There are 5 ways to turn a row about zero (a turn may also mirror it). The second row of each pair is the first, turned, with some noise. The first 45 pairs use one turn. New pairs use 2 turns, one after the other, and a turn may come again.
In the rows, 128 means zero.
Known pairs, each followed by its turns in order:
[180  86  82 120 164 120 135 120]
[173 146 143 166 132  88  96 166]
Q_189

[142 112  94  78  90  91 104 173]
[116 137 202 122 173 116 123 163]
Q_296

[ 93 154 177 127 130  86 150 141]
[121 126  95 100 101 158  84 163]
Q_421

[169 134 106 138 119 112 104 121]
[119  94 145 137 125 143 164 108]
Q_421

[133 106  95  85 135 149 106  78]
[125 154  83 160 162 128 116 168]
Q_821

[134 169 162 110  86  98 134 143]
[130 188 136 150 169 115 106 126]
Q_296

[142 122  90  93 177 118 160 174]
[128 119  86  79 117 179 156 124]
Q_76

[138 163 123 155 176 179 119 170]
[166 151 133  92 120 125 112  55]
Q_421

[ 94 158 119 114  78 143  96 114]
[129 183 141 127 112 173 142 166]
Q_821

[166 157 101  92  84 130 111 165]
[151 150 112 119 146 103 196 152]
Q_189

[155 146 164 152 142  90 155  94]
[ 99 142  99 158 119 100  92  94]
Q_296

[150  98 110 119 142 144 178 142]
[161 153  94 160 121 107 152 118]
Q_421

[132 175  78 100 138 163 116  86]
[156 169 159 160  84 142 169 115]
Q_189

[177  88 173  82 129 158 144 174]
[ 99 120  99  87 136  84 205  95]
Q_76

[126  92  97 126 152 166 133  93]
[140  69 129 138  93 144 149 120]
Q_296

[109  94 166 160 159  84 148 110]
[102 125  85  92  85  98 134 160]
Q_421

[133 171 136 100 141 134  84 173]
[173 159 184 138 142 114 120 140]
Q_821

[140 125  84  77 106  78 138 177]
[169 120  51 102 167 148 135 125]
Q_76

[170 108 169  97 130 171 142 111]
[ 98 170 102 135 111  67 118 112]
Q_189

[146 153 162 107  84  87 101 114]
[ 97 140 100  96 113 142 160 176]
Q_189

[109 166 101 128 157  96 135 142]
[139 107 137 135  80 133  92 115]
Q_421

[113  85  85 122 129  77  90 103]
[184 136 135 109 123 165  86 172]
Q_189

[110 174  83 137  82 161 109 144]
[166  75 125 187 125 148 120 124]
Q_76

[114 175 141 123  82 100 169 155]
[119 134 162  65  89 115 150 142]
Q_821

[137 158  81 132 108 169 116 107]
[163 134 123 159  91 133 172 107]
Q_189

[121 136 165 146 100 162 119 146]
[158 166 117 112 133 133 157 102]
Q_296

[131 160  78  97 167  91 160 130]
[130 133 110  84 139  82  70 151]
Q_821

[173 127 123 151 155 153  99 140]
[106 108 120  96 146 141 143  89]
Q_296

[175  85  96 149 116 104 134  98]
[ 56 111 109 138 169 132 112 113]
Q_821

[ 77  99 111 103 180  98  80 130]
[ 72 156 166 136  77  92  99 132]
Q_421

[129 154  81 126 140  84 168 126]
[103 121 145 135 116 148  65 150]
Q_296

[144 110 113  94 126 125 131 134]
[123 139 127 170 129 133 140 122]
Q_421

[ 87 136  98 141 157  76 111 119]
[145 111 173 121 133 185 113 150]
Q_189

[115 103 147 158 108 148 155 152]
[134  89 137 117 113 159 160 105]
Q_821

[138 141 105 163 152 132  91 144]
[135  98 135 112  88 131  90 135]
Q_76

[ 86 127  97 163 130 180 147 175]
[162  89 136 138 157 132 139  55]
Q_189

[168 156 131 129  85 136 121  94]
[155 132 136 160 163 129 108  81]
Q_296

[145 168  89 103 144 164 164 100]
[172 100 116 169 153 107  94  84]
Q_421

[161 125 178  79 131 108 162 137]
[121 115 134 129 124  54 165 140]
Q_821

[163 114 140 178  88 120 166 133]
[125 164 155 123  96 111 116  71]
Q_296

[ 96 172 138  93 105 125 113 150]
[139  99 111 162 154 130 148 176]
Q_76

[176 104 100 124 142  84  80 125]
[177 131 116  64 112 103  92 126]
Q_76

[104  86 155 151 107 173 133  82]
[112 118  79 164 102 176 166 115]
Q_821

[ 95  92 146 174 163 149  84 176]
[ 88 118  97 135  43  96 111 135]
Q_76

[ 79 146 177 105  87 180 175 161]
[ 70 116 112 197 155 126 193 129]
Q_76

New pairs, each followed by its turns in order:
[165 155  95 164  97 110 108 151]
[ 92 143 112 105 149 116  72 114]
Q_821 Q_421

[115 142  91 177 166 143  96 138]
[130  90 172 153 150 137 163 156]
Q_296 Q_296

[162  76 146 120  81  76 137 150]
[ 65 185  85 152 115 122 132 144]
Q_821 Q_76

[105  85 173 142  95 107 117 175]
[102 125 142 102 113 152  53 155]
Q_76 Q_821

[133 177 133 108 143 155 124  87]
[166 177 114 154 117 133 108 118]
Q_189 Q_296

[164  82 126 118  89  92 105 176]
[129 148 128 182  68 150 140  91]
Q_189 Q_421

[171 150 124 101  80  76 166 152]
[142 153 142  64  74 174 144 145]
Q_76 Q_76

[164 142 170  97 163 101 118  88]
[134 106 152 106  77  74 131 150]
Q_296 Q_421

[ 93  98 157 176 142 111 144 153]
[ 89 114 105 158 137 164 170 138]
Q_821 Q_821

[109 133 127 132  80 177 178 164]
[144 173 171 111 117 191 106 120]
Q_189 Q_76

[100  94 160 107 158 136  94 153]
[129 107 152 120 128 151  60 135]
Q_421 Q_421

[101 154 139 151  77 159 157 117]
[ 67 111 138 113 158 138 167 125]
Q_421 Q_296

[117 169 132  91  76  83  77 143]
[ 63  76 104 148 155  98 140 163]
Q_821 Q_76

[167  85 161  77 156 165  95 105]
[170  91 108  96  60 106 162 113]
Q_821 Q_421

[ 94 177 141 180 144 101 107 120]
[103 181 173  80 114 151 135 131]
Q_76 Q_421

[131 116 115 179  93 145 170  92]
[ 52 122 167 132 109 133 131 126]
Q_421 Q_296

[ 93  96  77 172 150  82 105 163]
[155 105 121  92 148  91 209 127]
Q_821 Q_296

[123 157  84 152 167 150 141 147]
[115 117  77  89 141 110 162 131]
Q_189 Q_421

[149  97  82 177 165 114 159 149]
[136 183  99 160 145 167 142 174]
Q_76 Q_821

[ 96 109  94 176 164 120 159 148]
[132 108 133 118  86  84  70 130]
Q_189 Q_189

[142 163 156 110 115 102  81 154]
[115 132 207 135 143 131 121 132]
Q_296 Q_189

[ 85 170 172 124 105  95 120 177]
[117 143  90 119 175 198 141 160]
Q_821 Q_421

[168 122 173 114 105 160 117 126]
[ 88 114 132 183 151 144 120 118]
Q_821 Q_189

[166 174  82 116 136 164 170 102]
[179  92 104 108 114 131 177  83]
Q_296 Q_296

[125 145 110 101 162  96 134 120]
[ 89 110 137 108 131 104 139 108]
Q_189 Q_189

[124  77 115 168 114 170 149 104]
[150 156 145 146  92 168 148  87]
Q_821 Q_76

[139 155 172 109 144  76  97 135]
[127 190 119 140 114 153  84 150]
Q_189 Q_421

[161 115 156 153 115  91 138  98]
[121 166 128 173 138 136 104 154]
Q_821 Q_76

[149 118  96  86 128 101  93 175]
[181  89 135 151  93  94 132 136]
Q_296 Q_821

[103 118 178 112  78 104  97 164]
[ 58 118 107 155 154  96 142 103]
Q_821 Q_76

[119 137 156 179 120  86  98 174]
[111 118 121 153 181 137  90 181]
Q_296 Q_296

[140 166 131 168 134  78 157 129]
[172 157  80 127 134 104 122 129]
Q_421 Q_189

[ 89  81 103  91 136 118 148 145]
[169 123 122 103 171  88 107 130]
Q_821 Q_189

[111 158  97 141 145 121 176 143]
[126 102 157 155 172 127 149 149]
Q_821 Q_296

[173  82 101 111 151 136  95 112]
[ 91 108 123 166 133 183  98 123]
Q_421 Q_189

[ 83 121 162  92  95 130 163 134]
[180 109 123  97 113 174 133 109]
Q_296 Q_421

[158 166 139  92 136  98  90 176]
[ 92 120  80  88 106 172 120 122]
Q_821 Q_421

[ 92 144 178 154 178  84 115  87]
[152  88  70 107  86 167 153 163]
Q_821 Q_189

[ 79 156  84 159 153 153 117  97]
[187  79 159 135 101 120 138 120]
Q_821 Q_76

[177 118 175 136 179 156  92 105]
[141 201 135 135 119 191 115 113]
Q_296 Q_76

[172  83  97 161  94 173 169 152]
[121 187 140 112  88 181 185 119]
Q_821 Q_76

[ 85 133 138 141  98  78 178 103]
[165 144  76 190 152 111 150 127]
Q_821 Q_76

[ 76 168 142 118 141 115 151 169]
[109 128 179 130 166 175 140 100]
Q_421 Q_421

[ 91  86  86 160 152 108 136  89]
[179  84 155  78 135 124 152 141]
Q_821 Q_296

[167 141  98 167 160 111 143 110]
[117 167 132  85 104  92 138  99]
Q_189 Q_296

[143 135 132  81 142 105 179 106]
[138  59 120 116 116 147 121  93]
Q_296 Q_189

[124 164 174 176 104  89 172 159]
[145 134 126 117 213 133 168 165]
Q_421 Q_821

[140 171 118 143 173 134 153  84]
[157 150 145 139  95 160 160 173]
Q_821 Q_189

[150 142 122  97 119 171 111 119]
[131 148 136 155 129 132  84 117]
Q_189 Q_296

[158 110 133 172  89 156 107 107]
[110 124 139 163 101 150 118  71]
Q_821 Q_189

[ 84  82 166 142 163  77  95  95]
[133 129 107 178 105  77  58  92]
Q_821 Q_76

[ 92 119 120 150 166  90 151 104]
[161 118  78 155 130 107 100 128]
Q_296 Q_76

[120  79 173  76  89  88  89 120]
[ 61 175 103 118 101 102  84 132]
Q_296 Q_296

[105 115 149 150 180 103 154 124]
[152 107 170 128 133  76 128 111]
Q_821 Q_296

[ 93 164 132 170 164 180 166 113]
[ 97 135  75 168  80 169 147 103]
Q_189 Q_821

[ 89 164 170 119 108 137 142 156]
[ 97 149  74 132 147 111 160 142]
Q_821 Q_189

[145 162 106 167  95 112 107 134]
[114 114 136 194 152 134 114 115]
Q_76 Q_821

[ 97 129  95 126 147  81 111 156]
[124 135 129  94 165  94 174 130]
Q_821 Q_296

[119  84 124 109 149 110 174 109]
[105 131  99 174 141 102  94 109]
Q_296 Q_76

[174 135  98 180  81  88  81 114]
[106 162 158  94  80 134  91 190]
Q_296 Q_189

[141 102 123 162 130  92 175  92]
[158 142 126 169  90 137 172 159]
Q_421 Q_421

[161 139  86 119 143 169  85  80]
[113  87  73 181 164 128 131 113]
Q_296 Q_821

[142 105 124 139 134  92 109 143]
[174 122 111 117 132 126 132 146]
Q_76 Q_76

[ 79 146 101 101  92  93 180 136]
[126  66  94 123 102  79 101  96]
Q_421 Q_76

[113 165 128 144  76  98  84  85]
[152 125 155  84 166 162  71 138]
Q_821 Q_421

[133 105 173 113 179 133  87  87]
[ 79 127 149 115 121 161  87  71]
Q_821 Q_821

[174 162  95 178 146  94 164  82]
[101 160 123 197 122 192 104 152]
Q_296 Q_821

[ 84 164 157  79 105 124 179  86]
[157 111 180 170 179 162  76 123]
Q_421 Q_821

[117 171 180 167 156  80  93  90]
[173 105 210 168 102 117 128 144]
Q_76 Q_821

